There are 3 ways to turn a row about zero (a turn may also mirror it). The second row of each pair is the first, turned, with some noise. The first 27 pairs use one turn. New pairs use 2 turns, one after the other, and a turn may come again.
Known pairs, each followed by its turns in order:
[ -6.5  -3.3 -22.7   7.8   5.0   9.6 -18.3   1.8]
[ -4.5  -4.6  17.4   4.8  -2.5  22.5 -11.8  -7.0]	K_194

[ -7.1 -33.4   5.6  20.8  25.4 -29.4  -0.6  36.4]
[ -3.9   7.4  29.2 -35.2 -32.9  10.1 -24.4 -27.7]	K_921

[-5.9 14.0 -4.6 -3.3  1.6  9.6  0.4 -7.7]
[  4.4  11.0  -1.7   4.5 -10.9 -10.7  -1.0   6.7]	K_311

[ -3.3  32.0   3.3  -1.1 -27.1  -2.7  -2.8  -4.6]
[24.5  0.5 -3.4 10.6 18.1 -5.7 -3.4 27.4]	K_921

[  4.8   8.2  -1.3   2.1   6.8  -6.3   4.0 -37.9]
[-21.2  -2.9 -23.3  -7.2   7.3   1.3   6.9  23.4]	K_921

[-24.9  -5.2  -7.3  -7.6   8.1  10.0  22.2  27.7]
[ -3.4   2.0  26.9  -1.6  -1.2 -23.0  28.7 -11.6]	K_311

[ 18.8 -28.3  18.3  -6.0   0.2  -9.7  -7.6 -13.8]
[-16.8 -22.0  -3.3  -4.4  13.9  18.5 -15.4  14.3]	K_311

[  0.0  -6.3  -5.1  25.4  -0.3   7.8   2.4 -19.1]
[  3.3 -10.3   1.5   4.9 -17.4   0.8 -23.2 -10.9]	K_311

[  4.2   8.1 -21.4  -1.1  13.5  11.8 -41.5   0.2]
[ 17.9 -15.2 -37.8   4.7 -14.8  -1.2  -3.9 -18.3]	K_921

[-37.7  42.6   2.0 -41.6  -8.3   5.1  -5.0 -29.2]
[ 22.5 -34.6 -16.5  44.6  17.4 -19.6 -34.2  15.0]	K_194

[ -0.2  31.7  13.9  30.1   9.6 -28.0 -15.5  -0.6]
[ 32.2  -6.9 -33.8  -5.5 -17.0  18.8  11.4 -12.6]	K_311

[ -4.0 -11.8  -3.0  24.4 -14.8   4.8  -2.4 -34.4]
[ -1.6  -5.7   2.7  -0.7 -25.5  12.7 -37.1  -4.8]	K_311

[-11.2   0.0 -28.6   1.1  -2.3   2.9  12.5 -13.5]
[ 17.3 -15.5  18.3  10.6 -17.8  -1.8  -5.5  -8.7]	K_194

[-4.5 -4.5 10.0  9.7 -1.2 -7.0 -1.5 -6.3]
[ 5.6  8.7 -7.8  5.1  1.8  4.3 10.3 -3.4]	K_194

[-11.1 -18.6   1.7  -3.4  -1.9 -14.5 -15.4   2.4]
[  2.2 -12.9   4.7  -7.7  -5.5  24.1  -7.5  -7.2]	K_921

[ 14.7   4.8   4.6  14.6   9.9   2.9  -1.5 -42.6]
[  9.7 -16.7 -16.3   3.0 -15.4  -1.3 -35.4  14.8]	K_311

[  8.1  -1.4 -10.1  -0.7  -6.8   1.1  12.9  -1.6]
[ 0.2 14.7  2.3 -0.7  4.4  0.0 12.9 -0.8]	K_921

[ -1.4  24.1  12.2   9.6  -0.5   6.2 -12.3 -14.3]
[  3.1   6.2 -23.2   1.4 -23.1   2.4  -4.0   5.5]	K_311

[  3.3  30.8  -4.6  -5.4  17.1  15.8 -24.5  33.0]
[-29.8 -10.1  18.9   0.3  25.4  12.6 -17.7  31.0]	K_194

[ -9.6   2.9  -6.5  11.2  -4.6   2.9  -5.9 -14.2]
[  2.8 -10.3 -13.7 -10.7  14.8  -0.2   1.1   1.9]	K_921

[ 33.2 -39.2   2.3 -20.0 -17.2   1.5 -16.0   3.4]
[  4.6  -9.9  11.6  13.4 -25.5  29.5  38.9  -8.2]	K_921

[  0.4  -0.9  -7.3  42.6 -17.9  -0.7   4.5   9.8]
[ -3.0  19.6  29.8  11.6   2.0   3.0  27.8 -13.2]	K_194

[-2.0  8.2 13.3  4.8 21.7 -4.4  0.9 11.9]
[  5.4 -16.8 -10.7   2.8  -2.6  -4.3  19.7  -2.4]	K_311

[-19.9   9.3  18.4 -17.6   1.6   2.7  21.6  18.4]
[ -5.5   8.7  27.8  20.8  12.8  -4.3 -23.4   1.8]	K_921

[ 11.3 -12.0 -16.5  -0.1 -15.9  -3.0  -9.7  40.9]
[-20.9  -9.3  24.4 -28.4  18.0   1.8   7.1 -18.1]	K_194

[-12.6 -13.8   4.7  32.4  10.9   2.9   0.3  20.4]
[ 9.2 21.5 18.5 -9.7  9.7 22.3 17.0  3.1]	K_194

[12.9 -7.0  3.7  1.6 15.4  4.0 24.7 -9.7]
[  9.6  11.0  -4.9 -10.7 -24.2  -8.8   0.4  12.4]	K_194

New pairs, each followed by its turns in order:
[-13.6   2.3   0.4 -30.2   3.2  14.7  -0.1  -5.3]
[ 13.0  12.1  21.3   0.2  -2.4  -6.4 -21.9   3.6]	K_311 K_921

[ 14.2 -11.6   9.1  23.9  33.6 -19.4  -1.8  12.2]
[ 11.4   0.1  23.2 -11.4  10.7 -32.1 -20.9   9.1]	K_194 K_194

[-0.9 -2.4 -3.8 14.5 23.9 -1.0 -3.8  1.2]
[ 5.1 15.3 12.1 -3.7  1.2 12.4 -2.8 15.2]	K_921 K_311

[-22.8   0.8  -1.7   8.3   2.5  23.8  -1.7 -17.0]
[ 16.4  -8.6  -8.5 -11.6 -14.7  24.5  -1.7   2.9]	K_921 K_194

[-1.9 -7.7 -7.0 13.2  2.6 26.3  9.7 12.8]
[ -8.7   5.1 -26.4  -9.3  -4.2   3.8  14.3  13.9]	K_194 K_311

[ -7.9  -0.9  -7.7  -7.4 -11.7  -8.0  21.7   7.4]
[  1.1  -5.4 -10.2 -15.9   2.9  -3.0   8.2  22.7]	K_311 K_311

[  6.7  12.1  20.5   4.9  16.1 -31.0 -28.0 -22.5]
[ 16.7   5.3  52.1  -3.1 -12.6   3.8  -4.8  -9.6]	K_194 K_194

[ 12.9   5.2  -9.8   8.0   0.1  -7.2  19.2 -16.8]
[  4.1  -7.1 -13.2   3.4 -24.9  16.2   4.4   4.7]	K_311 K_921

[  3.0   3.9   2.1 -29.0  28.5  13.0  -3.2  19.0]
[ -8.8 -13.9  -1.6 -22.8  24.1  15.1 -20.0  -1.5]	K_194 K_194

[ 12.0 -13.8  19.2 -31.9 -27.0  -1.3  -8.8   3.2]
[-0.6 46.6 14.6 -7.9  1.1 -7.0  1.9 -0.4]	K_921 K_194

[  2.5 -11.6  28.3   1.2 -11.2  -7.6  11.4 -22.3]
[  9.4  26.9 -22.4 -10.0   8.0   0.4   6.4  13.1]	K_194 K_921

[  0.9  -7.4  16.5  -6.5 -10.9  42.6  -9.6   2.3]
[-17.5 -14.3  -8.5  29.6  12.3  20.2  -6.8  17.5]	K_194 K_194

[ -7.7  -3.3   6.2   2.3 -35.2 -13.6   3.7   0.9]
[-25.9  12.1 -11.0 -18.1  -0.7   2.3   3.9  16.4]	K_194 K_921

[-35.0  -4.4  -0.2  -6.2   3.4  19.9   6.5 -26.5]
[ 25.3  -2.0  -2.4  -6.8 -10.2  36.7 -10.0   9.9]	K_921 K_194

[10.9 -3.4 -8.5  0.7  3.1 -1.4  1.9  0.9]
[ 1.8 -2.8  6.1  5.5  8.8  6.3  0.2  0.7]	K_194 K_921

[  8.1 -11.4 -21.2   0.7   0.7  -7.0 -33.3  -2.3]
[-11.8 -26.8  -4.8  -0.2  26.9   2.8  10.1 -16.7]	K_194 K_921

[26.8 17.4 -2.8  3.3 -5.6 33.6  9.5  9.8]
[  5.4  13.0 -28.6 -22.8   1.8  12.9 -23.3  13.0]	K_311 K_921

[ -5.9  -6.0  -1.1   6.3   3.1  -0.7 -42.6  -1.4]
[  4.3  -3.7  -6.0  -0.9   0.9  20.6  34.2 -15.9]	K_921 K_921

[ -5.4  23.9   5.5   1.6  -0.9 -20.7 -13.4   3.8]
[-30.2  -7.4   6.1  -7.6  13.3   8.1  -0.6 -10.0]	K_921 K_194

[  9.7  13.1 -10.4  11.1  -8.9   5.4 -20.5   3.5]
[  9.4   2.2 -22.0  -8.9   6.8 -17.0   6.6   1.6]	K_311 K_921

[-11.5  12.2   4.7  16.9 -15.4 -32.4  17.0   2.0]
[ 15.4   8.9   4.7 -15.5 -22.8 -17.5  26.0  11.0]	K_194 K_194

[-20.9   9.5  21.9  35.2  10.7  -8.3 -10.2  -6.1]
[  2.8  -7.2   6.4  12.0 -21.1  39.1 -10.5 -11.7]	K_921 K_921

[-25.9   4.5   9.9   3.1  25.3  -7.1 -13.1  -6.0]
[ -2.1  16.6  14.1 -16.9  -0.4 -23.5   8.4 -17.3]	K_311 K_194

[ -0.6  11.0  -0.6  14.3   6.1 -20.1  -8.6  16.8]
[ -9.5 -11.4  12.5  -4.1  -5.6 -22.1  10.3  -9.3]	K_194 K_311

[ 42.6  17.7   2.1 -10.3  -9.2   4.7  17.6 -17.8]
[31.4  5.9  4.1 26.0 21.3 15.9 15.3 16.1]	K_311 K_311

[ -9.7 -27.9  -7.4  42.6 -32.5  26.6  -0.1 -28.2]
[ -5.3  14.2 -18.7  48.2  25.9  16.8 -16.3 -35.1]	K_311 K_194

[  0.8   1.5 -31.0   2.6 -10.1  32.5   6.4   0.4]
[ 20.7  -0.3 -23.3 -11.0 -19.2  25.6   0.1  -4.2]	K_311 K_311

[ -4.7 -11.3   1.2 -10.0  -2.6 -15.4  -5.3  -3.3]
[-16.4  -2.8  -3.4   3.8  -0.3 -10.4   8.3   1.5]	K_311 K_311

[  5.8 -23.5 -12.7   0.7  42.6  -3.9 -20.2  -4.2]
[ -3.1  31.2  30.5  -1.9 -17.5   6.0 -24.1  11.3]	K_921 K_311

[-17.0 -10.5  10.1 -22.2   7.3  13.1  -9.8  -1.8]
[ 16.4  10.7  15.5 -10.0  24.7  -8.0   9.6   6.0]	K_311 K_194

